The groups are shells around one centre, one inside the other: the same stretched ball of 6 dimensions in 8 sizes.
In the rows, 128 means zero.
Known rows, each followed by its group:
[159 179 126 145  90 162 118  57 111  95 152  82 141]
q997
[163 176 143 142 132 149 150 100 138 101 128  56 152]
q32
[158 131 162 131 172 132 157 159 166 112 105  54 152]
q997
[141 103 149 111 156 131 121 150 136 129 121 116 125]
q287
[ 75  68 123  72 137  82  98 143  93 145 167 153 112]
q348
[101 142 135 111 122  97 162 117 114 135 176 106 136]
q149
[130 114 126 122  93 139  83  84 109 120 167 135 119]
q35
[113  64 131  89 135 120  90 148  97 116 133 131 116]
q429
[ 87  65 125  89 112  97  89 129  97 131 173 146 114]
q348
[ 86  91 129  92 123  89 108 125 110 154 183 157 113]
q149
[121 173 110 130  60 138 110  35  82 113 197 122 127]
q32
[147 137 143 133 115 145 153 121 113  87 130  63 146]
q32
[122 117 144 101 167 109 144 154 130 127 126  92 137]
q429
[143 150 160 132 150 125 193 150 145 118 130  67 150]
q35
[157 150 131 131 106 162 123  92  99  92 131  92 134]
q287
[119 166 125 123 105 119 133  77 113 130 179 110 134]
q32
[165 129 152 131 139 157 134 133 134 115 115 106 129]
q454
[118  73 146  95 164 109 122 175 127 121 120 102 129]
q35
[108  96 146 110 136  99 129 142 141 143 164 121 128]
q287
[ 84  40 148  71 183  73 125 205 130 148 133 128 121]
q348
[179 143 168 151 152 156 157 143 172 110 108  62 149]
q454
[103  67 125  86 119 117  85 133  86 129 152 160 105]
q997
[110  63 165 103 179  88 139 197 171 150 135 108 132]
q348
[100  95 135 104 119 101 103 118 125 158 182 163 111]
q429
[ 85 117 158 105 158  65 201 174 149 160 175 104 141]
q348
[104 105 146 112 136  94 142 143 140 139 166 106 135]
q429
[147 170 137 141  98 147 162  92 109  93 150  69 147]
q149
[154 113 160 123 175 131 140 165 163 119 103  73 143]
q149
[125  88 119 108  88 145  71  96  79 100 152 136 113]
q429
[136 109 151 123 143 123 119 135 156 140 145 118 128]
q35
[114 138  95 118  31 151  69  24  43  98 199 152 110]
q454
[135  83 147 106 156 126 118 163 128 106 111  86 135]
q32
[153 100 156 112 168 141 143 174 132 107  93  85 135]
q454
[ 87 109 114  91 110  97 100 100  88 131 180 133 121]
q32
[165 119 158 135 143 153 126 137 153 126 120 113 128]
q997
[155 118 182 142 174 122 181 182 196 139 121  78 147]
q348
[129 119 145 111 161 114 140 148 138 120 127  79 142]
q287
[ 87  98 125  88 125  93 123 130  93 133 168 131 122]
q149
[153 119 122 122  93 168  81  85  85  88 132 114 121]
q35
[136 146 100 127  45 165  55  21  65 101 184 146 112]
q32
[105  83 170 107 179  80 169 197 175 163 148 113 133]
q35
[115  73 152  92 178 101 137 189 136 131 118 103 130]
q287
[149 146 170 133 181 117 182 164 183 140 122  70 151]
q997
[106  75 174  96 199  79 180 221 168 165 130 119 130]
q454
[139 153 118 133  61 159 104  52  80 105 175 132 120]
q35
[109 131 131 120  98 113 112  86 123 152 195 152 118]
q454
[131 120 134 107 138 128 115 122 115 122 136 113 127]
q287
[156 155 131 139  90 163 134  85  94  79 138  73 141]
q429
[113 135 127 118 106 114 119  92 116 125 176 108 133]
q429
[147  98 161 121 149 138 156 171 133 111 112  94 133]
q997
[128 131 122 116  89 143 109  85  82 112 162 133 119]
q287
[152 129 165 126 181 124 166 170 169 120 106  57 152]
q149
[108  69 184 104 207  73 190 234 191 166 129 103 137]
q997
[135 120 183 124 200  97 208 207 192 146 117  65 153]
q149
[ 93 118 147 103 156  76 151 146 153 169 176 128 130]
q348
[161 127 163 138 139 150 173 155 137 100 112  72 143]
q454

New rows, each followed by its group:
[103  93 151  98 168  87 156 176 140 135 140  91 139]
q287
[136  93 127 104 123 145  76 115  98 112 129 132 115]
q149
[ 93  92 140 101 135  88 126 141 130 146 172 127 126]
q35
[113 126 113 101 105 126  96  87  79 110 159 119 124]
q429
[166 115 168 130 176 143 162 179 161 102  88  53 150]
q32
[133 162 133 124 113 133 154  99 104 114 154  96 137]
q997
[157 144 130 127 113 161 102  87 108 108 134 114 125]
q997
[134 164 116 130  72 149 122  58  77  92 169  98 134]
q35
[140 155 154 137 127 128 169 120 145 134 156 102 138]
q149
[117  96 101  94  82 145  49  73  53 103 158 154 105]
q348
[140 104 155 105 188 119 142 178 148 121  98  79 140]
q32
[159  99 144 126 126 158  93 125 128 108 120 115 123]
q149
[116  87 156  95 193  93 141 188 157 143 119  96 136]
q429
[ 93  64 160  90 179  74 162 206 148 148 140 109 132]
q149
[152 135 170 135 176 121 176 167 182 127 117  58 154]
q429
[179 142 167 149 146 161 167 146 157 101 105  62 148]
q32
[156 154 129 131 113 156 117  88 110  90 130  75 141]
q149
[121 100 156 123 133 110 149 151 148 134 155 107 133]
q429
[112 129 142 105 155 100 154 142 130 132 146  92 140]
q35
[112  58 130  93 117 126  72 132  97 134 151 172 100]
q32
[128 144 165 126 172 100 194 164 170 142 140  73 151]
q35
[173 154 140 143 111 172 127  96 117  88 120  78 140]
q35
[138 121 182 134 183 102 200 192 196 144 129  68 152]
q32
[132 161 118 128  78 146 124  65  81  95 167  98 134]
q287
[154  82 159 122 156 142 116 165 151 117 108 103 129]
q997
[112  95 127  94 127 119 111 131  89 113 141 120 122]
q35
[115 141 143 126 109 112 180 124 113 111 167  79 145]
q348
[101  77 137 102 112 108 109 133 109 139 171 154 112]
q287
[133 123 171 132 163 106 180 168 180 144 142  84 146]
q149
[131 137 139 123 112 133 162 122 100  98 144  82 140]
q429
[148 119 138 115 146 142  99 121 130 118 121 106 129]
q997
[127 128 169 124 178  96 188 176 180 145 138  74 150]
q35
[112 129 150 121 129 102 185 146 128 117 158  73 148]
q348
[ 89 104 116  89 111 100 103 106  84 132 177 141 117]
q429
[123  99 153 119 128 118 135 142 139 146 160 142 119]
q35
[150 156 151 150 101 145 170 108 131 105 154  78 145]
q454
[105  95 173 108 183  77 189 201 175 166 149 110 136]
q149
[131 157 167 133 166 101 205 157 173 140 145  64 156]
q997
[122  83 176 102 203  94 180 220 171 154 114 106 134]
q454
[161 152 150 135 149 144 156 130 142  93 110  42 156]
q454
[117 132 151 110 164  99 179 159 138 131 138  79 145]
q35
[ 90 102 144  95 159  76 134 150 147 170 172 138 124]
q348
[158 143 129 137  92 165  92  72 111 106 148 117 125]
q287
[162 152 157 135 164 139 162 142 158 109 108  51 154]
q997
[124 139 171 119 199  86 201 185 188 152 130  65 155]
q348
[131 161 117 125  82 143 104  55  93 123 178 136 121]
q454
[120 112 144 103 159 110 152 158 122 115 125  79 141]
q35
[109 115 112 107  84 126  73  70  87 131 185 159 109]
q149
[112 147 120 116  94 120 129  82  92 114 176 105 133]
q287
[145 111 153 114 164 131 152 167 132 107 104  74 141]
q35
[110  58 166  94 193  88 133 205 171 167 130 137 121]
q997
[127 157 123 127  79 140 128  69  88 114 177 122 126]
q35
[155 153 117 130  86 168  93  62  85  89 142 102 129]
q35
[146  67 179 117 190 120 146 210 182 140 102 104 131]
q454
[138 127 151 113 163 124 156 154 135 126 120  93 137]
q997
[170 139 166 140 158 150 164 152 159 115 107  76 144]
q429
[135 116 134 115 133 131 102 115 126 117 138 102 131]
q35
[103 103 117 103  84 123 102  96  71 113 175 139 116]
q35
[100 105 136 106 124  99 143 136 112 121 163 100 135]
q429
[156 170 123 144  73 167 107  49  98 100 163 110 129]
q35
[167 128 171 138 175 139 166 170 177 114  99  55 152]
q997
